All rows are made from the same 10 directions, up to rounding. Whole rows:
0:  -1 -10  21  19   2  -2  11  16  15   6  22 -63 -23  -9   2  24   0   0   1  30 -11  -8   6  11   3
1:   1  40  -3  10  16  37  21   5  -1  29  56 -24  -2 -11 -19  -9 -35   8  16   1  17 -24   7 -16  12
2:  15  25   4  -1  11  -7   6  -4   9  13 -28   1 -22 -22 -17 -30 -26  26 -13  17   4  19  14 -27 -18
3:   9 -36  17   1  -5 -40 -11 -12  24 -10 -19   4  13  14   1  22  10   1  17  -4  -8  43   2  19  -6
4:  11  23 -21 -21  13   5   0 -10 -24  -7 -22  39   4  -7 -30 -39 -13   9  -1 -10  11   3   0 -23   5
5:  24 -14 -27 -23   3  -5  21  -2 -13 -25 -65  -6 -19  -7  10 -26  22  -5 -23  52 -10  -9  -3 -27   5
6:   0  16  -2 -31   2   2  24  -7  -7 -26 -24  27   0  -9   1 -19  10 -11 -10   2  10   3  -8 -29  18
7:  -3 -15  37  13   6   4 -12 -12  31   4 -16 -29 -17 -21  45  22  18  -2 -11  12  12  11  10 -12 -13
8: -11 -18  -5 -15   4   7  -2  12 -24 -35  -8   3  20  -1  19  24  64 -23   9  -3   0 -12  -4  -4  17
9: -18  13  -2  -9 -15 -17  -4  15  -8  -7 -20  32 -15   0  -4 -16  -8  10 -39  -8 -18  -2  -3   6 -20
10: -16  12  23   4  -8  25  -2 -12   3   1  10  -7 -13 -12  24   3   3 -23  -9 -18  20 -14 -12  -5  16
11:  12   5 -17  -5  18   5 -11   0 -15   2 -26  11  -8 -12  -9 -24  -3  20 -13  13   0  -6  11 -19 -16

The start of a row, then its end:
 -2  28  23  15   0  16 -20 -15  -6  16 -20  -9 -33 -31  -6 -25 -15   1 -14 -16 =>  21   4  -1 -14  -2
 18 -32  18  -8   4  -6  -1 -41  26 -10 -30  -6 -15  -2  19  -6 -13 -13  -6  11 =>  15  14 -10  -7  13
 18 -10 -21  -4  -2 -14  -3   5 -32 -18 -40  -8  -1  -1 -27 -12  30  -7  14  14 => -9  9 -3  0 12
-17   9  14   3 -18 -45  19  35  25   6  15  -2 -24   8 -23   5 -41  30 -34  16 => -41  14   8  27 -31
  3  19 -33  -6   0   1  -8   1 -16  14   5  49  23  17 -23 -25 -23  18   3 -22 =>  -3  -1   2   1 -15
 20   0  -8  -9   7 -24  10  10 -24 -20 -27 -18  -9 -10 -50 -13  12   4  17  21 => -11  20   3  -3  16
-11  -6  15  24   7   2 -20  30 -19   0  14 -52 -27 -19 -16  18  15   7  -5  11 => -15 -17   9  20  -5
 30  -4  -5 -12   9 -20  11 -15   6  -8 -44   5   8  -5 -12 -13  12   6  20  19 =>   5  39   9 -24   1
-17  -2  10  -5  -6 -13  -2  10  22   1  -6  21  -8   1  26   5 -10  16 -38   3 => -14   0   6   2 -31
-26  11  12   6  -5  24  -7  13  -7   1   6 -13 -34 -17  25  -3  -3  -5 -45   3 =>  -2 -41  -5   0  -6
 -6   8   8  17 -32   9 -13 -26  14  26 -16   8 -27   5  24 -24 -36 -13 -31 -17 =>   9  -7 -19  11  -6
 11  20  -8  -6  14 -15  11  14   7   9 -18   7 -12 -13 -17 -20 -20  36 -17  26 => -13  13  21 -22 -30
 -4  24 -24   0 -34  -1  10  10 -43  -7  -7  12  13  14 -30 -15  24 -29  21 -24 =>  -3   0 -22  14  30
-12  25  17   0 -32 -25  35  14  11  -1  18  -4   2  10 -21   8  -6 -14  12 -10 => -10  26 -11  14  17
-18  31   3  13  -3  13  12  28 -11  14  59 -17   8   0 -24  14  -7   1  18 -15 =>  -3 -14   2  12   9
  9   0 -40  -1  14  15 -25  -2 -25  12  -7  30   9   8  -9 -25 -13  20  -8  -4 =>  -2 -23   5  -2 -19
 -8  -3  16   7  38  14 -30   3  -7   6  50 -10 -20 -15 -36  -2 -49  29 -10 -14 =>   4 -26  11  14  -7
 -1  31   7  26  -8  -7 -26  10 -10  25 -21   2   0 -16 -14  -8  13  17  11 -21 =>   2  30  15  -3 -27
-13  12  18  29   0   3 -18  29  -6  16   8 -43 -26 -22  -2  14  11  14 -11   9 => -12  -8  15   9 -21
 11  20  15  12 -13  -9  -5 -26  23  26 -18  17   6  -1   0 -14 -20   4  15 -22 => 18 42  2 -9 -9
 25   1  20  13  15  23 -13 -43  10  14 -18 -22   1 -20  10  -6   8 -14  35  -9 =>  42  23   1 -26  19
-13  12   6   5  -9   5   3  12   2   1   1   4  23  -1  26  22  42  -9  13 -11 =>  4 10  6 -9 -6
 11 -17 -19 -26  -1  15  33 -23  22 -12 -14  18  16  16  51  -2   7 -20  -9  25 =>  10 -14 -10 -26  12
 -9  27   3  -6  23  16 -20  -5 -17   6  25  32  -5 -14 -37 -26 -41  21  -8 -34 =>  15 -11   4  -5  -3
  8   1   2  12  26   7 -33   4  -2  15 -35  -9 -29 -30   8 -17  -4  36 -31  21 =>  -1  -6  25 -21 -42
  8   2 -20  17 -14   1   0  10  -9  20 -10 -28 -42   2 -13 -28 -38  10 -34  31 => -21 -29  -5  16 -12
 -4   3 -11  -2 -14 -13   6   4  -6   2  28  19  17  24 -30   0 -21  -2  16 -23 =>  -9   5 -10  26  10
 11  13  -7  -3  21  24  11   8 -34 -14   7 -35   1 -20 -25  -1  31 -13  30  12 =>  14 -14   2 -20  33
-24   8   7  -4 -17 -28 -10  19 -11 -12  14  35  14  13 -26   9   2   3   0 -39 => -16  17  -5  29  -5
 -1  -2   7 -20  -6 -12  22 -20  39   0  -1  37   6  14  22  -6 -33   3 -19   0 =>  3 13 -4 -9 -7
  2 -28 -38 -17 -11   6  24   2  -7 -15  15   8  19  35  17   7   5 -21  -1  18 => -14 -34 -18  14  19
  1 -28  11   5   2 -14 -47 -15 -23 -18 -30   8  -8  -5 -19  -2  16  -7   4 -29 =>  3 13 -8 23  5
-27 -14 -14   4  -7   7  -3  37 -13  -6  33  -7   5  15  19  28  19   0 -20   7 => -26 -42   0  26 -12
  7 -39 -25   9   1  -2 -41 -24   5  17   6  34  14  33   7  -6 -36  13  -7 -20 =>  -5 -12  -5  34 -22
  2 -13   3 -21  26  -9 -26 -16   0 -17 -20  50  20  -4  -1  -4   5  17   1 -23 =>  11  21  10 -13 -14
 11  19  12  15   0   7  12  -4  28  24 -13 -19  17 -13  35  15  30   2  26  12 =>  16  31  19 -32 -14
  1 -28  16 -13  37 -11   6  10  17 -19  34 -17   5  -4 -12  28  -7  19   8  19 => -7  0 16  2  0
 -4  -2  17 -14  39  -2  -5   1  29   0  22  23  16 -11  11  16 -12  35  -3  -1 =>   7  12  27 -22 -28
  6  20   3   4  14   4  -7   6 -10   9 -20 -12 -38 -27 -22 -30 -26  24 -27  18 =>  -2  -8  11 -16 -16
-14 -26  37 -14  -6  -9  -2 -15   3 -38 -12  -9 -22  -9   9  12  14 -31 -15  -9 =>   7   1 -21  11  31
 15  22  -9  26  -9   8 -31 -14 -22  29 -29  -3 -11 -10 -24 -31  -8   4  12 -19 => 12 13  0  1 -7
-23  21   7 -18   6  -3  39  51  -7 -25   9 -26 -31 -23  -2   7  13  10 -42  44 => -26 -29  10 -17  -5
-16 -43  -7 -38   0  -7  25  -2  12 -42  29  27  14  31  22  21  -5 -21 -20   6 => -13 -30 -20  18  23
 -2 -31 -15 -20  -7 -15  31  15  18 -23  -2   2  19  23  37  28  29  -9  -8  35 => -22  -8  -1   1  -2
 -5  12 -12 -13  10  20  26   3   1   0  56  12  32  15  -7  10 -11  -6  25 -11 =>   9 -16  -3  -4  21
-16 -38  42  17  22   7 -57  -9  -7 -15  14 -26 -20 -20   0  27  10  -4  -3 -27 =>  11 -10   0  27   4
-13  14  13  28 -34   3 -34 -14 -20  17   4   5  -4   6 -17  -7  -5 -25  15 -58 =>  12  10 -22  35  15
 -7  15  17  28  -3   5 -35   9 -19  12  -9 -16   2 -19  -6  11  36   0  21 -27 =>  9 17  9  4 -8
-35   6  35 -19  15   5 -14  10  -2 -28   2  21 -27 -27  12   3   0   5 -49 -16 =>   3 -18   1  -8  -8
 12  -2  12  12  -4 -27  -3   0  23  13 -24 -10  -6  -4  -1   2  -4  18   2  13 =>  -9  36  14  -1 -24
 -3  14  10  18  -6  -8 -26   1 -12  13  -1   2  -5  -6 -27  -7  -8   8   9 -28 =>  2 17  2 15 -7
 -1  -8 -21 -26  10 -12  21  28 -14 -30 -13  12  18   3   2  11  41   5  -2  26 => -19  -4   9 -14  -3
 -7  13   8   5   1   3   4  17   1   0  -5  -8  16 -11  20  21  46  -1  15   2 =>   3  14  13 -17  -8
-28  43  23   3 -36 -29  22  27   5   5  16   9 -21   0 -33  -7 -30   4 -21 -20 => -20  18  -8  21  -4
  0 -38  16 -12  30  -9 -30  -6 -19 -36   0  -4  -9 -11 -29   9   7   2   3 -10 =>  1 -3 -1 15 15
  7 -37 -30 -17  30  34 -19 -14 -21 -19  -3  13  13   5  29   0  20  -7  -7  11 =>  11 -46  -2 -11   7
 12  -1 -38   2 -26  15  10 -10   1  16 -46  10  -1  15  50 -21  13 -13 -24  26 =>  -3 -19  -9 -15 -13
-28  -9   6  11 -12  -3 -47  19 -31 -15 -26  12  -5  -8  15  13  49  -6 -21 -28 => -10  -9  -2  20 -18
  0  29  -2  -8  25  17  14   2  14  19  33  15   1  -9  -8 -14 -43  29  -9   4 =>   9 -11  16 -24 -15
  7 -28  16   0   2 -12   1 -26  27   1  36   2  23  23  -8  21 -24 -10  34 -21 =>  9 20 -9 24 20
